The first 4 rows are patterns. Each new row is the sum of 2 different patterns, raised or lowered, with some noise. Before adding, each is slid sideways (what falls off one end comes back at the other) and multiplied by a number that may be negative. Names go in the order of the patterns.
Some rows, each with the names of its patterns after it:
[  3  18  -7 -21   2   1  -4   8   7 -26   8  -6   3   0   1   3  10  23
   3  -7 -12  -8   9   0   2  -9   8  -6]
Z_307
[ -1   3  -2 -12   4   6   3  -7 -13  -2  -4   2  -7 -12  -2   5 -11 -16
  -5  -1  14  13   0   2 -11   0 -18   5]
Z_242
[  2   6  11   8 -12  -9 -14  -3   4  -9   8  -3 -16   0   2   4  11  16
   7  -6   0  -2  -1   0 -22 -18 -22 -13]
Z_634
[ -5  -3  -3   2   4  -3  -1  -4 -29  -4   8  -5   4  22  18   2   0  -5
   1  -6   1 -14   4   4   4  -5   3  -2]
Z_381

New rows, each followed by the names of its patterns:
[ -8  -6   4 -37   0   0  -6 -11 -11 -16 -14   2  -2 -16 -15 -14  -1  13
  11   2   8 -14 -16  -3 -24 -13   1   3]
Z_307 Z_634
[-13 -15  -7 -30 -29 -47 -26 -18 -23 -23 -41 -15 -22 -19 -16 -39 -39 -25
 -21 -34 -33 -24 -37 -29 -41 -27 -24 -11]
Z_307 Z_242
[  4  17  13  14  11  -2   3   5  13   0  13   2  13  -2  -3  19  10   8
  -3 -12  -6  -2  11   0  -2   5   9  12]
Z_242 Z_634
[17 16 36 18 25 18 18 18  8 24 13 24 15 12 16 17 20 11  7 15 25 14  3 15
 14 11 27 25]
Z_242 Z_381
[ 21  11   5   0 -21  -9  10   1  21   7   4   9  25   9  17  18  20   1
  11  13  10  14  -8  -9  -6   0  14  42]
Z_634 Z_381
[  0  -5 -14 -27  -5  10 -11  -4  18  22  -8 -12  -8   0   5  11 -12   6
  -7   5 -19   9  -3  -2  -7 -12   7   6]
Z_242 Z_381
[-23 -14 -10  -6 -19  -8 -30 -20 -37 -13 -20 -20 -14 -25 -12 -16 -21 -23
 -30 -20  -1 -16 -30 -27 -24 -31 -40 -30]
Z_242 Z_381
[  5  23   9  -2  26  37  15  11  17   8   8  42  31  23   6  17  10  -6
 -11  -9  11  25  27  28   4  26   9  21]
Z_307 Z_381
[ -2 -32  -2  11 -20  -7   8  10   5   6   4   9 -15  -4 -23   2   7  -1
   1   2 -13  -4  -1  -2  13  16   4  -2]
Z_634 Z_381
[ -2   0  -5  -6  11  -3  -1   4  -3 -18 -13  15  16  22   9   2  -6   1
 -10   7   5  17  -1  -4  11  -3   5  11]
Z_634 Z_381
[ 13  23  17  -6 -14  -7 -10   1  12  17  12  17  -4   5  -5  11  13   5
   4   4  -3 -11  -6   9   2   6  29   6]
Z_634 Z_381
[ 24  22   8  13   5  -6  11  -2   3  -3  -6  17  17  31  13   8   2 -15
  12  35   3  21  12  -9   8  33  11  29]
Z_307 Z_634
[  7   3  12   8  10   4 -16  -5 -11   2  34  17   9  18  -6 -22 -22   1
  11   5  13   9  -7  20   4   7  13  26]
Z_634 Z_381
[ 13   0  -1  12 -20 -23 -14   0  -9   3   1 -35   4  -4   2  -9 -15  -4
   2  15 -10 -21 -17 -11  -6 -15  -9 -15]
Z_307 Z_242
[  7   1  17  11  -6   1   0  14  16  -4 -19 -18 -13 -19  -1   1  13  -8
  -1  -5  16  22  12   1  -8  -1   1  -4]
Z_242 Z_634
[ -1  -4  -7  -3   0  16 -15  -6 -12  -8   0  -1  -6 -14   0 -10   1  11
 -12 -18  -5 -27 -10   9  -2 -23  20   6]
Z_307 Z_381
[-30  -9 -12 -13  -8 -21  -3   4  16 -13 -13 -23 -21  -5 -13  -3 -13  -5
 -16  -9 -19 -17 -19 -10  -2   8  17   1]
Z_307 Z_381
[ 31  18   7   1  -5  -6 -15   0  -5  17  15   0  -3   6  10  -5   3   0
  -9  13  15   1   0 -23  -6   8  18   1]
Z_307 Z_381
[-16 -10 -14  -8 -16  -9 -14 -15 -26 -28 -20  -5 -10  -2  -3 -18 -16 -21
 -17  -8 -16  -6   5 -18 -18  -6 -12 -20]
Z_634 Z_381
[33 23  9 22 18 13 22 33 13 25 35 12 18 40 16 33 18 15 26 32 16  2  6 14
 30 25 20 17]
Z_307 Z_242
[ -2 -12 -16 -26 -16 -28 -16 -19  -7 -22 -22 -11 -24 -17 -13 -25 -21 -20
 -26  -6 -21 -24 -16 -23 -39 -35  -9  -8]
Z_634 Z_381
[23 28 23 24 24 23 11 24 27 30 19 14 18 34 15 14 49 27 29 42 21  4 -3 22
 10 35 23 33]
Z_242 Z_381
[ 25   0  18   2  -6  -7  28  -7   8   5   9   5  -1  -9 -10   3  13  39
  10 -10   7  -4 -11 -22   5  -2  -7   8]
Z_307 Z_381
[-13 -22 -13 -10  -3 -15 -22 -14  -2 -18 -22   6 -10  -2   3 -14 -23 -32
 -10 -28  -4 -10  -4 -11 -14  -9  -9 -10]
Z_242 Z_381
[  3  -6  12   2  13  -9  -4 -12 -11 -11  -6   6  12   0 -14  -9 -13  -9
   8 -11 -16  -7 -10 -28 -24  -5  -7   6]
Z_242 Z_634
[ -5   4  21  19  22  23  22  -3 -17 -20   4  19  14   3 -12  21 -14   6
  30  -9 -20   2  -6 -17   3  13 -24  11]
Z_307 Z_634
[-10  25   4   7   3   2   9  16  16   5   1   6   3  14   3   0  35  18
  -8   0   3 -11   5  19  11  14  -3  15]
Z_242 Z_381
[ 16  19  19  11  11   6  -5  -2 -15 -14  -9  -7  18   8  20  10  -4   4
 -10  -1   8   4  24   5  -8   4  13  16]
Z_242 Z_634
[-31   2   5 -11   0 -17 -43  -1 -14   2 -12   5 -11   2   9  -5  -7 -24
 -20  -4  -4   3 -15   3 -16   0  20 -15]
Z_307 Z_242
[ -4  -7  30   6  12  -1  -7  -9   0  -8 -10   2  23   9   9  -7   4   9
   6  -7   7   8  -4  11  22   0   8  13]
Z_307 Z_242
[26 20 21 31 17 20 10 31 35 28 21 24 29 29 20 16 31 38 22 24 12 -9 22 31
 28 26 53 34]
Z_242 Z_381
[ -3   6  -8   4  -8 -30  -9   2  -1  -9 -15  -2  -6   7 -13 -16  -7   7
 -14 -19  -3  -1  13   8  -3   3 -14   0]
Z_242 Z_381
[  5  16  -7   1   0 -10 -10  14  -7   6  -7  -2  -5 -25 -13 -15  -5   6
  24  16  -8  -2  -7   5 -11   3 -12 -14]
Z_307 Z_381
[  2   6  16  -8 -18  -2  17  27  14  -2   4  12  19   4   7  12  10  14
  23  -8  -5   8  -2  13  24  16   5   2]
Z_307 Z_242
[-17 -23 -17  12  -9  -6  -6 -23  -9  15 -10 -10 -18 -10  -9  -9 -19 -32
  -9   2  -7 -14 -18 -10   3   9 -13  -2]
Z_307 Z_242
[ -7 -31 -37 -35 -42 -31 -55 -29 -36 -25 -31 -28 -43 -39 -38 -29 -26 -21
 -43 -30 -28 -19 -38 -29 -38 -44 -25  -8]
Z_307 Z_381
[-22   0 -10 -23 -21 -31 -39 -12 -36 -12 -26 -20 -22 -26  -8 -23  -5  -3
 -11 -18 -39 -30 -12  -4 -17 -16 -29 -31]
Z_307 Z_634
[ 17   0  -3  -1   8  17  17  17  13  10  17  -4  15  34  13   6  -5 -13
  -8  -3  19   9  22   3   7  23  23  34]
Z_242 Z_634
[-34 -29 -21 -20 -23 -33 -40 -20 -13 -22 -13 -16 -13 -20 -22 -34 -15  -9
 -36 -35 -55 -44 -25 -21  -7 -21 -18 -36]
Z_242 Z_634
[ -5   2  10 -11 -25  -2   5  25  17  -2   7  -5  11 -15  13   2  -2   8
   7   8  10   9  -5 -12  21  -4   9  -1]
Z_307 Z_242
[-35 -30 -14   2  -1  -1 -27 -10 -26 -11   9 -23 -24  -9 -25 -13  -1  -1
 -24  12  -8 -13 -10 -14  -9  -3  -8 -23]
Z_307 Z_634
